The rows of a group lie close to one hidden flat surface of 14 dimensions, which may be shifted away from zero. Surfaces can cross.
Known rows, each followed by its group:
413,-221,-422,156,-6,606,-336,225,-1,-278,-36,-290,258,-35,-50,37,114,-340,-266,408,-273,-2,-273,448,-116
k_589
-146,113,-356,-301,-205,-88,93,289,407,-69,102,47,90,95,302,197,-30,-267,153,464,-169,-217,-539,-155,281
k_570
253,-297,285,74,61,172,54,-167,-290,-396,-401,61,-218,-34,-19,-200,-165,132,238,-141,155,248,-15,361,-101
k_198
68,10,-169,-541,293,-143,-84,383,41,223,60,47,146,-386,111,114,-29,-193,-160,-211,-89,-272,-48,36,339
k_589
139,215,-359,-13,-171,-505,-215,293,138,235,151,-252,386,-171,-118,-4,-118,-241,344,469,-19,270,-367,117,-126
k_570
28,269,-182,250,124,363,-115,-72,-271,427,69,402,-128,346,216,111,-154,112,-258,-383,-341,-130,361,-154,-345
k_959
242,27,105,-271,68,-265,452,69,-527,455,-203,-273,140,-122,96,-182,113,-408,386,-133,137,325,-178,104,131
k_589
129,-100,-223,402,44,-250,176,469,129,22,30,249,105,-290,148,-64,195,-158,206,-177,264,-235,438,119,265
k_589
-183,369,-324,-214,262,268,-136,-14,-97,-168,-195,-245,-29,227,-157,41,-38,-25,-118,61,136,-397,48,255,60
k_589
117,-474,64,-40,-27,24,-125,-104,319,-126,255,64,-114,-40,162,-52,73,-211,54,86,289,580,-484,33,-105
k_198
-80,-305,-372,186,237,-28,334,187,-97,-67,435,88,141,270,-212,313,411,-324,277,-136,-3,247,139,-210,-307
k_198
85,183,-401,279,-50,426,235,-71,-193,-210,-262,-78,-34,384,118,-89,349,-454,12,363,288,24,-153,150,44
k_589
67,9,-14,-11,160,69,-391,281,356,-8,285,-277,-63,-220,-139,-72,-140,-23,-42,-177,253,-350,174,174,153
k_959
-16,-445,87,298,29,-153,138,-353,-81,-459,86,-190,-296,-82,-111,-157,72,-56,498,-142,310,76,168,135,-66
k_198
-283,-34,-270,-5,373,-33,-244,-130,25,-372,307,277,-183,-51,-269,156,58,-123,-123,-240,408,44,-159,-24,-288
k_198
-173,128,-267,-514,130,-221,-543,-344,356,-109,-126,-104,55,-310,-114,-54,-370,325,-247,94,-278,-130,-24,50,364
k_589
237,63,53,-58,-117,18,-138,-288,-77,98,24,-638,192,-199,-118,-238,-205,65,148,423,-245,-60,-257,0,60
k_570
155,355,76,-58,-85,144,-160,-162,25,365,66,-387,-17,-199,337,-301,-104,-71,-268,372,199,-404,-402,-36,152
k_959
-39,-82,-345,507,-203,65,-413,337,235,85,257,194,-78,24,363,-75,-182,-148,230,-479,-299,-115,112,228,-32
k_959
-159,-7,-338,-181,222,-193,-258,-267,-71,-38,258,251,-178,-162,143,-3,25,-259,-72,-209,165,113,-353,-66,-143
k_198
-1,338,-19,31,-54,93,-385,357,154,380,301,138,39,-49,93,22,54,-215,-391,-213,-67,-87,-27,-181,-37
k_589
165,-94,12,114,70,0,-24,273,-10,-104,-44,-123,209,-319,-7,-315,-390,137,587,-135,-78,-102,-240,152,234
k_198
524,-149,-144,-125,46,149,372,221,6,297,-194,1,306,-314,342,-70,444,-408,-353,454,142,-31,-27,0,462
k_589
-25,-81,-46,353,120,302,2,-233,93,-433,84,320,-86,-76,-324,-77,-203,134,135,-289,-112,-46,266,-351,199
k_570
-183,221,46,-153,213,206,-23,-148,113,240,48,320,-81,41,287,-205,120,139,-345,-289,60,-104,46,-434,364
k_589
117,-260,24,311,-161,-266,164,-136,-40,67,135,317,178,-352,8,-88,514,-303,-215,31,61,492,76,-328,90
k_959
-169,-1,449,-18,-290,-419,220,159,-275,333,-82,-314,29,128,88,-135,326,-48,250,-258,-87,223,161,68,-28
k_198
260,-199,468,341,-133,687,635,-402,179,-404,-300,-154,-101,277,-170,-164,143,303,-49,554,237,-68,282,-335,359
k_570
-195,-251,-110,414,-277,-56,-191,121,289,66,463,-198,-4,185,154,68,185,-121,102,-67,-110,68,-11,98,-253
k_198
245,-170,-308,-349,10,124,179,-15,-128,294,-4,-234,-1,272,202,261,-60,-314,161,89,-520,87,19,71,-26
k_959
6,-279,207,-288,-73,388,-1,-113,148,-21,-60,-33,-34,378,90,208,159,89,-482,224,-111,352,-213,98,-181
k_198
18,-184,-150,55,7,-119,-250,28,288,2,164,-340,-209,414,61,63,-253,291,504,65,-163,4,333,299,-344
k_198
-5,187,-290,372,77,180,-379,-463,-165,38,75,31,-177,119,240,-269,21,187,-122,20,-216,-202,224,-93,-211
k_959
-232,629,58,-267,139,-527,-294,-127,-234,400,-302,-322,52,-265,-182,-323,-434,304,159,-393,188,-201,232,279,210
k_589
-176,337,-34,259,87,264,-123,-194,22,30,-185,29,-17,153,41,-351,19,257,-175,-116,292,-131,189,20,201
k_589
-380,449,66,-123,239,-322,403,-371,-207,237,-82,309,-33,175,-137,56,147,303,-100,-58,277,-74,338,-507,28
k_589
-232,151,-356,284,184,-319,-296,-17,140,-350,278,49,-41,-122,-189,-100,-236,123,436,44,397,-157,-224,87,-271
k_198
171,-202,-188,238,-142,77,535,159,-64,297,244,-37,204,-131,67,285,141,-487,24,-48,-100,-172,63,-172,150
k_959
22,276,-61,-97,-61,429,176,-72,-46,36,-124,-88,-160,364,392,3,145,-72,-255,487,54,-418,-248,-117,23
k_570
92,60,56,224,-351,138,-49,-194,229,15,330,-88,-61,-249,100,-162,-32,-391,-12,126,-120,-69,-354,-470,315
k_570
24,346,205,-195,-81,-265,143,-1,-38,487,-40,-460,-34,309,-196,12,-30,6,217,95,101,101,352,-67,-26
k_589
336,221,-64,-102,-260,-227,-133,84,384,12,-254,172,121,-85,109,-170,-116,159,132,693,-272,213,31,-263,293
k_570
-32,105,39,-233,-133,33,14,-355,455,-72,366,-494,-31,-168,-333,102,-53,-206,-126,461,-2,-281,-102,-509,380
k_570
229,-24,-591,-4,183,199,126,411,-164,388,-80,-268,655,-24,-58,70,349,-406,-189,99,-94,134,34,362,179
k_959
-43,286,-331,-361,52,-244,66,182,-294,126,-153,44,15,-160,82,216,-149,-347,68,-74,-123,-341,-142,150,81
k_959
88,-12,-349,-139,-107,-304,-479,-259,175,186,263,-122,-303,-4,139,52,162,-422,-83,-29,-215,218,305,-25,-83
k_959
51,271,19,-165,190,11,28,181,-121,-147,-215,-213,53,-119,-309,-14,-241,-72,87,137,575,-158,-296,357,-17
k_198
423,-318,-88,153,31,299,278,166,-257,156,15,-243,56,224,133,-4,16,-285,384,-15,-122,223,-33,224,-165
k_959
94,154,-342,-311,490,-73,-167,27,-192,-284,-449,243,324,-331,-40,-255,129,364,-175,330,-105,-115,48,46,289
k_959
-40,-243,-152,87,137,13,99,408,233,-73,26,-75,357,-101,-52,2,-17,120,130,35,277,-55,-165,363,130
k_570
110,-174,-76,403,-268,192,-338,-310,341,193,429,-487,-101,-177,172,-51,-104,-36,-223,98,-137,-442,175,88,5
k_198
317,-53,-188,-83,101,95,-56,67,-17,-3,52,247,-16,279,-122,42,-61,-232,311,73,-156,727,-121,-190,-247
k_570
24,-366,37,-125,221,376,11,464,281,-228,70,-719,429,-64,-264,-99,-157,211,261,45,119,-242,-242,495,288
k_959
12,-101,-328,49,-224,-85,406,244,385,-464,-92,435,8,56,108,232,26,-133,395,389,-322,-196,91,-385,433
k_570
40,375,-488,374,-42,-284,47,475,-291,205,-42,353,318,79,-6,168,8,-107,205,157,-135,-1,12,76,-418
k_570
-69,367,-636,-106,162,-368,-266,34,15,292,314,95,251,-5,-78,212,48,-140,-90,344,-115,32,-128,-180,-324
k_570
206,175,104,322,-230,27,-192,-36,511,342,-20,-129,-169,148,301,-124,-196,425,-116,352,118,-344,562,96,69
k_198
-108,-358,-182,-493,264,159,-109,7,36,29,106,116,230,-267,103,-5,15,-190,-200,-477,-325,261,-416,-27,389
k_959
-371,-83,255,-51,-7,227,-58,589,281,-29,336,-367,268,200,-419,269,154,51,-172,-344,-36,-191,108,82,33
k_198
174,-204,-327,69,-74,285,15,307,384,284,129,214,285,-76,476,-12,20,-97,-140,5,-377,-78,-76,-82,429
k_959
221,227,19,-512,-75,-63,-351,127,324,1,113,61,-215,-98,-154,154,-297,-217,65,50,-485,14,96,-412,235
k_570
330,-331,-32,114,-33,30,3,505,81,208,-72,-29,360,-373,524,-295,-108,257,276,-75,-568,-301,67,168,384
k_589
62,510,285,144,-331,17,-131,115,42,123,-243,306,284,-413,-208,-221,-520,176,-69,-94,-307,-21,-184,-333,392
k_570
192,-220,236,-296,335,203,-156,242,-98,260,31,-191,258,-111,-101,-55,-167,344,-84,-315,-347,66,126,128,-5
k_589

New rows, each followed by its group:
-32,50,-296,-333,128,-278,-51,-177,-42,17,54,163,16,-350,-26,71,102,-417,-138,-57,90,113,-188,-152,218
k_589
-51,264,-252,-34,87,-8,-202,106,294,-445,-366,431,-114,-211,185,-242,-189,208,75,93,61,-377,82,-26,531
k_570
-94,415,56,246,-155,-36,-88,170,410,-154,171,346,29,-165,-594,111,-277,-99,-46,-133,183,33,217,-465,288
k_570
-481,86,-271,-215,-199,94,284,-79,69,-137,-260,41,2,399,560,97,305,5,-139,351,-104,-301,-413,71,226
k_198
-419,-230,243,-119,-138,-90,281,-265,-1,-61,76,135,-1,-218,348,-169,498,-116,-233,-326,-147,-47,-132,-433,559
k_198
-109,60,299,-28,123,-140,-228,1,-62,-19,116,-492,336,-314,-605,-73,38,265,-242,9,129,-39,93,109,-77
k_959
-210,50,158,-351,-170,-38,0,-362,211,174,-53,-97,-54,-15,418,-98,134,128,-391,306,-77,-83,-275,-205,296
k_198
-194,193,-158,-480,-22,-436,-16,-225,198,92,-117,366,-102,-9,130,18,-36,-135,29,22,64,406,-213,-263,263
k_589
173,55,-334,-15,142,-414,230,-139,-375,91,-57,87,159,-298,-207,189,164,-203,28,161,-129,-44,306,-126,-97
k_589
34,100,-187,-215,316,-130,-431,211,-51,-13,102,-329,-53,-125,-364,42,-67,-187,39,-276,164,-115,276,351,-118
k_959
173,378,-254,121,-275,-46,-206,468,228,14,107,442,-169,480,-33,169,-163,-473,428,136,-117,565,-180,-241,-302
k_570
82,487,-445,101,-98,-57,215,-122,-168,147,-39,605,83,251,77,109,138,-375,-20,467,-36,396,-309,-582,-168
k_570
-142,174,206,412,-332,-295,-178,224,310,-34,-31,439,-113,25,134,-133,274,12,-167,77,466,297,61,-13,-64
k_959
22,-514,48,544,-479,74,-257,-70,437,184,430,-72,-143,58,544,-138,202,-116,-35,-167,-287,173,109,25,-18
k_198
-161,88,38,-315,67,-205,-733,-113,248,-145,-57,18,-66,-109,23,-264,-31,326,-191,-12,-146,241,-64,93,37
k_959
295,168,-104,52,227,278,-53,-603,-112,71,120,-222,-160,279,-286,-170,198,-189,-140,446,422,477,-6,-291,-274
k_570
-208,360,-429,111,255,328,-314,-58,26,-64,167,-2,-233,549,119,93,46,155,-175,197,125,-434,81,45,-411
k_570
-578,171,-165,59,296,276,-184,-43,-78,-126,224,62,-68,71,-197,108,-138,44,-247,-707,214,-453,-42,92,-28
k_959
224,-112,-302,167,292,222,294,211,-83,-63,-41,-43,108,53,-77,28,-177,113,442,-107,-205,-366,446,-2,172
k_198
-320,144,-350,-210,480,-150,-357,74,284,-112,389,197,14,5,-220,111,-261,352,142,-224,-87,-248,121,-268,-63
k_198
-41,399,-265,134,-310,-63,-165,-102,219,167,119,381,99,-124,399,-58,-51,13,-214,427,-490,-244,-253,-577,168
k_570
142,86,-497,464,-208,95,68,304,-18,354,19,-324,348,148,185,-52,314,-434,7,244,89,1,18,363,2
k_959
137,-152,273,157,-198,59,118,73,387,219,279,-47,365,-262,-240,22,-77,88,-178,141,-116,169,-38,-376,251
k_570
86,-269,-92,-197,298,597,107,-495,126,-352,191,-148,-295,478,-142,99,23,2,66,184,-88,119,19,-330,-77
k_570
-146,190,-169,-300,58,-7,103,-413,-190,-191,-435,-476,67,208,-168,-136,-140,141,230,361,99,25,-221,309,129
k_589
-83,-263,98,86,246,161,354,77,-214,-392,-169,253,-46,-35,-94,-76,164,49,228,-454,31,-36,262,-60,242
k_198
-82,81,-369,-85,71,174,0,51,-133,-192,-95,-19,1,51,91,131,-29,-343,-77,148,329,-127,-577,392,-129
k_198
-214,-394,-304,-355,-87,-149,19,75,405,-235,52,140,181,-330,310,-7,150,-274,2,-48,-205,91,-484,-36,640
k_959
-65,-128,314,-55,-32,-73,-64,-221,-324,146,130,-448,-232,1,-228,126,245,-253,-254,-403,93,27,334,199,-261
k_198
-194,-182,-181,-58,-45,-32,-556,73,516,-55,483,-110,-5,-172,196,-92,-257,-34,73,-96,-13,-5,-564,98,36
k_198
-222,333,-403,-3,-126,-449,-278,-146,109,74,256,135,-519,51,56,260,205,-626,-150,-191,307,-189,356,-32,-130
k_959
-120,-350,-143,389,58,211,-268,-25,-24,-505,114,253,-88,325,-113,109,-39,228,181,-82,-86,354,-146,247,-639
k_198
195,-123,3,529,-165,315,364,222,-165,233,152,-276,136,132,118,-68,129,-412,194,-55,354,-8,-191,221,-112
k_959
145,156,-156,43,208,153,-494,-25,-429,202,93,-383,-9,-95,-44,-175,-421,116,212,-359,-466,-299,55,288,-295
k_959
67,-15,-60,244,343,317,-304,-241,224,-202,161,-112,-185,65,-222,-210,52,204,-177,-17,424,-92,371,-5,-39
k_570
-87,-75,-231,354,-266,-108,-3,286,-31,255,175,-67,-103,51,424,-23,248,-519,143,-405,53,-106,86,292,12
k_198
73,-162,56,-66,58,45,-69,-389,-32,-245,-13,-132,-315,-157,-40,-39,-1,-233,-143,60,560,75,-232,222,-79
k_198
-337,209,-105,-654,74,-257,-71,45,235,-416,-314,1,-233,171,32,166,-97,138,77,293,167,-267,-157,176,197
k_959
41,322,323,613,-257,-178,-268,224,-136,86,-107,206,87,-167,68,-355,-72,311,8,23,169,6,-13,79,-275
k_959
-238,165,-162,-27,-249,-42,-153,-58,122,190,184,-639,-16,378,-162,290,-104,-32,22,127,-249,-287,182,241,-211
k_959
-2,-533,-9,-93,81,518,-49,-90,-88,-247,37,-274,-10,293,-39,189,-64,166,44,-228,-679,-34,86,210,-153
k_198
-208,274,-250,527,-31,303,-135,-86,195,-219,-152,423,137,227,200,-296,-138,462,-8,248,123,-55,-216,-67,21
k_570
-55,344,79,-133,438,-232,41,35,-456,424,-125,625,188,-288,-98,-44,65,154,-401,-476,187,153,161,-235,-80
k_589
-129,-154,384,155,-281,-376,109,73,190,314,119,-10,167,-183,292,-382,-108,194,440,-230,11,322,-282,-131,252
k_589
-192,-101,-417,390,-244,-128,-118,258,179,212,491,-76,212,239,288,84,184,-157,258,43,-362,53,-184,-17,-298
k_198
-365,71,-267,429,153,-51,-36,-121,-105,-151,382,-3,53,-276,-62,-27,67,136,23,-314,-139,-799,281,-260,63
k_589
65,-12,-25,248,-54,-73,-197,67,214,193,209,146,184,-207,34,-25,27,262,-223,42,-309,-148,322,-234,35
k_589
262,-416,-185,223,198,85,731,-80,-5,-328,68,416,-42,-56,-196,298,463,-271,41,143,79,-33,619,-533,214
k_570
329,387,-86,-227,118,29,66,207,-113,-73,-216,155,-202,430,-482,287,-94,-197,224,232,8,310,427,-169,-259
k_570
-193,32,-227,231,-194,-221,119,-163,-58,140,127,-250,-85,190,267,35,234,-114,146,139,-70,-229,152,35,-112
k_198
410,-310,46,295,28,412,359,-524,-473,-222,-281,185,-19,-204,95,-137,103,-49,-188,181,-96,102,-36,-74,-18
k_198
91,139,-53,220,-16,57,185,60,-266,299,282,-263,335,-255,-280,119,239,-428,-298,84,185,-109,-142,-123,-103
k_198
-369,231,-294,-44,-64,-120,-130,-125,311,-135,-44,225,73,-137,227,-21,112,163,-356,243,-41,-402,-33,-199,378
k_959
-3,233,-335,-38,262,208,213,-44,-108,-1,101,142,-393,111,186,195,-83,-337,9,-148,319,-661,157,-83,51
k_959
-147,76,-234,72,377,455,-100,-444,-115,67,528,-9,-92,243,-270,124,31,-171,-301,-199,146,77,-168,-367,-362
k_570
